The rows of a group lie close to one hidden flat surface of 11 dimensions, which passes through zero. Surfaces can cross.
In the rows, 128 means zero.
Some rows, each with its group after it:
[ 98 159 175 169  99 119 100 185 101 170 148 126 106 132  77 167]  Teze
[133 154 189 162 113 186 202  90 124  93  91 153 149 104 100 133]  val
[135 101 104  78 129 129 107 142 134 133 123  98 137 153 131 166]  kinan
[136 146 152 116 197 107 136 149  68 155 111 119 123 135 161 136]  deru
[178 106 155 100  94 126 180 117 134 136 106  59 148 141 165 168]  deru
[163 140 120  91 129 109 145 114 171 216 150 133 137 164 128  99]  val
[137 155 195 103 122 161 128 114 134 153 135  64 129 168  94 153]  deru
[109 124 124 200 173 160 105 126  84 110  97 124 153 118 125 133]  val
[129 118 104 101  87 159 164 117  89 148 126 142 109 105 134 147]  val
[153  84 130 143 166 128  84 124  66 142 133  92 164 122 127 143]  deru
[144 124 111 132 113 155 114 113 204  94 108 113 163 156  96  87]  kinan
[104  90  61 151 163 102 103 130 126 114  85  77 164 138 165 156]  deru
[105 136 101 109 133 100 176 114 154 135  78 130 152  87  78 151]  kinan
[145  64 197 181 150 120 108 125 103  81 150 157 127  77  81 139]  mimol
[144 155 129 135 110  88 125 177 178 116 121 101 127 116 148 106]  Teze
[ 77 133 142 137 108 130 140 137 121 158 131 129 198 131 151 134]  kinan
[170 140 172  96  98 154 140 102 102 152 147  94 181 146 106 133]  val
[123 100 171 145 144 159 119 150 133  85 106 119 142 110 128 145]  val
[128 157 156 114 157 127  67 164 143 168 164 121 193 151 105 110]  deru
[141 125 126  75 150 101 122 167 137 152 115  90 135 144 151 177]  kinan
[114 102 115 142 155 142 159 103 111 163 101 149  91  81  97 114]  mimol
[110 144  97 107  88 117 187 113 157  45  97 145  78  77 139 157]  Teze
[140  66 149 155 159 147  91 159 115 107 122 136 153 153 154 170]  val
[ 99 130 171 125 121 116 136 151 133 158 154 167 167 112 116 146]  Teze
[156 166 146 110 111 129 130  83  99  47 128  91 153  83  63 129]  Teze
[116  96  88 185  94 175 109 105 106 111 147  96  72  66 163 168]  deru
[164 121 162 125 102 140 106 151  42  38 117  80 163 144 126 187]  mimol
[ 92 126 120 133  95 158 105 124 204 119 128 117 152 161 103 117]  kinan
[117 124  98 154 156 140 115 135 137 168 133 124  69 110 168 136]  deru
[ 90 131 128  91 140  93 141 142 183 191 155 142 133 132 187  93]  mimol
[102 125 112 100 153  99 137 139 121 177 150 181 188  80 137  79]  Teze
[111 119  67  87 100 117 155 147 122 127 106 113 117 108 193 122]  Teze
[148 125 101 108 117 132 168 116 139 100  93 124 144 131 148 183]  Teze
[117  88 120 180 168 166 106 120 184 149 100 147  74 113  79 116]  mimol
[152 104 121 119 150 132 117  97 121 181 121  45 133 128 119 135]  deru
[ 78 139 110 165 134 163 129 100 119 123 122 165 158 112 117  59]  kinan
[149 104 113 149 100 148  98 149 103 164 130 113 209 164 125 159]  Teze
[109 165 143 166 154 126 139 131 130 150 136 164 113 119 158  71]  kinan
[109 163 119 164  42 175 140  78 160 110 164 132 180  85 107 130]  deru
[105 134 146 133 176  99  59 173  76  95 164 158 134 177 168 144]  mimol
[137 131 119 132  84 131 136 118 101  76 128 148 132 155 108 159]  mimol
[130 167 187 144  97 115  72 154 158 140 198 100 107 162 125  66]  kinan
[172 140 186  90 102  90 227 114 118 146 119 105 116  84 159 145]  Teze
[105 125 106  99 112 120 150 112 109 103 129 153  89 121 139 119]  mimol
[136 109 110 107 151 103 114 160 139 138 111 122 164 154 144 135]  deru
[107 183 136  61  72  75 161 147  91  86 139 138 113 139 126 142]  mimol
[155  81 201 152 174  96 111 182 114 139 135 124 190 126 154 173]  mimol
[109 148 141 102 120 120 104 162 130 117 136  98 131 121 126 140]  deru
[127  58  86  83 144 140 112  59  99 137 146 144  90  88  56  99]  val
[171 109 179  47 134 165 150 144 164 208 132  93 152 125 116 115]  val
[158 118 103 167 108 119  92 151  86  62 121  71 124 108 162  90]  Teze
[152 114 120 118 104  93 156 125 111 141 120 124 138 121 123 156]  kinan
[162 134 103 160 114 145 113 130 155 103 117 128 137 139 131 151]  mimol
[189 118 132 119 115  87 167 135 150 119  97 111 130 126 124 178]  kinan
[132 129 133  93 116 141 138  96 132 147 143  82 144 123 143  82]  mimol
[123 171 128 138 147 119 151 131 157 155 112 148 130 162 144 124]  val
[ 93 135 162 152  90  73 153 135  84 188 175 153  93 114 130 174]  kinan
[149 132 140 128 117 127  96 132 130 141 149 112 171 208 139 159]  val
[138 122 168 126 127 149 131 143 115 124 135 130 133 111 123 130]  val
[151  89 106  73  70 139 170 109 159 165 133  90 161 144 200  92]  Teze

New rows, each followed by its group:
[136 141 132 161 129 115 181 101 183 114 104 150  76 151 151  97]  deru
[118 163 137 108 140 117 152 111 139 147 109  87 126 132 126 119]  deru
[136 113 161 129 134 159 136  96 122 123 141 188 109 170  97 146]  val
[162 124 122  79 124 172 115  93 123 116 144 103 127 116 128  80]  kinan
[150 170 130 163 149  56  88 103 123 145 168 119 162 173 110  86]  val
[134 160  79 106 132 152 159 107 119 158  88  94 103 104 113 109]  mimol
[104 136 131 115 154 129 114 147 105 134 123 117 151 122 138 130]  kinan
[138 166 124 117 164  94 141 150 141 103  94 124 115 115 129 160]  Teze
[107 129  99  94 130 151 139  93  70 117 125 127 104 102 113 132]  Teze
[ 75 142 109 110 121 152  76 181  83 147 127  93  92 165 139 173]  Teze
[ 88 164 158 113 191  85 111 229 157 187  90 102  99 119 122 152]  mimol
[130 148 134 145 167  97  91 133 139  64  94 110 128  99  13 122]  kinan
[115 150 112 114 155 132 123 137 170 153 115 128 140 140 135  86]  kinan
[187 123 145  91 125 104 208  52 149 106 131 132 145  67 132  65]  Teze
[ 84 123  94 125 216 160 100 164  82 175  73  93  78 123 143 128]  mimol
[150  94  81 160 157 117 130 110 116 154 128 169 152 108 150  61]  Teze
[101  80 123 123  82 130  94 135 153  40 106 113 126 172  74 150]  deru
[111  83  71 115 105 142 132  99 101  77 109 134 117 143 133 183]  val
[190  38 113 163  94 136 158  94 141 110 128 200  99 141 118 106]  deru
[111 116 126 163 101 152 112 134  55 139 135 131 119 127 100 165]  Teze
[107 109 147 112 114 140 121 120 139 123 155 140 152 129 136 109]  Teze
[130 118 117 140  90 135 156 123 139 108 117 134 142 130 146 140]  kinan
[102  98  58 127  78 127 158 122 107  95 110 160  96 117 161 143]  kinan
[124 146  78  68 148 113 142 129 144 149 116 121 157 116 153 101]  Teze
[124 130 145  84 108 131 120 125  81 119 148  86 161 101 132 133]  kinan
[ 83 171 123 155 166 146  89 152  56 128 137 108 181 101 172 179]  deru
[128 138  96  66 110 125 112  93  59 152 172 162  99 198 111 171]  val
[131 123 111 139 149 127 143 105 118 134 106 117 142 100 122 109]  val
[134  83  52 166  55 169 113 102 139 104 123 137 150 136 121 103]  Teze
[123 129 161 121 142 120 143 115 139 101 138 152 141 109 122 129]  Teze
[129 106  91 137  93 137 136 145 112 121 111 124 136 133 156 155]  Teze
[ 90 139 109 129  95  97 160 135 117 135 129 147  97 102 141 141]  kinan
[ 96 188 100 159 127 138 101  99  86 192 171 146 189 149 131 107]  mimol
[ 74 140 160  42 112 114 160 122 101 154 169 144 157  69 134  98]  Teze
[ 41 107 158 110 106 107 149 140 137 146 141 176  93 146 108 132]  mimol
[174 112 179 117 155  80 139 163 150 129 124 133 142 118 119 145]  mimol
[147  89  84 134 155 107 155  92 150 158 107 149 137 120 132 109]  val
[152  99  59 160  60 132 135 148 137 184 113 120 165 143 147 122]  Teze
[ 90 121  84 149 123 150 162  93 149 112  85 180 142 172 120 152]  deru
[106  97 143 126 106 123 151 136 127 100 121 134 110  91 130 145]  mimol
[130 129 138 142 121 193 137 110  74 186 140 144 112  78  86  91]  val
[185 100 121 127 147  82  99 176 114 171 138 111 148 202 184 139]  kinan
[130 110 110 204 199  90  67 105 159 122 122 106 182 168 116  67]  deru
[112 165 105 153 112 137 123 187 157 181 114 107 131 143 182 128]  val
[ 82 151 121  95 145 158 137 126 164 159  80  93 152 216 116 187]  deru
[ 97 111 106 146 147 134  86 129 132 122 154 167 129 175 177 127]  mimol
[145 164 126 175 171  83  53 198 197 172 145 143 219 143  95  77]  Teze
[119 144 164 136 155 126 102 133 111 148 146 133 129 131  93 129]  Teze
[117 149 119 163 171 100  79 155 159 161 142 154 129 212 153 134]  val
[187 170 139 127  97  96 172 111  79 126 128 136 180  95  90 151]  mimol
[112 134 123 157 138 137 184  72 121 156 114 177 135  87  85 108]  kinan
[140 133 137 138 124 109 129 118  97 109 140 125 144 116 126 124]  val
[172  90 128 119  60 147  96 153 139 137 186 110 160  74 141 142]  deru
[156 176 161 130 154 110 116 113 201 147 136 110 111 145  70  92]  Teze
[110 111 131 140 217 157  88 157 111 184  97  79 115 118 139 111]  mimol
[ 64 125  70  88 168 133 132 133 102 164 114 174  86 116 152 127]  Teze
[ 94 168 143 178  83 116 108 160 130  89 159 158  78 110 134 115]  val
[ 76 161 138 138  94  99 161 174  67 117 123 167  98  60 106 184]  Teze
[124  86  95 190 145 158  73 101 128  98 147 184 173 137 101  88]  Teze
[129 121  73 174 124 140  74 127 171  99 125 114  76 153 123  65]  Teze
[121 160 124 179  81 131 133 129 122 122 143 140 123 125 134 116]  val
[104 146 136  83 112 151 107 132 143 130 151  89 159 127 139  91]  kinan
[124 131 187 102 148 174  97 143 168 194 171 185  73 179  83 109]  val
[146 117 151 148 142 101 118 173 152 115 125 108 119 142 188 121]  Teze
[134 104 151  85 158 136 105 160  78 139 128 210 176 182  68 143]  deru
[ 84 113 201 170  59 143 127 150 172 102 135  99 138  96  67 157]  mimol
[101 128  99 100 132 127 139 134 134 128 113 151  83 128 139 142]  val
[128 102 107 123 129 155 152  91 112 160 121 120  45 105 119 141]  deru
[139  77 154 150 128 149 123 139 102  81 113 107 134 104 132 163]  mimol
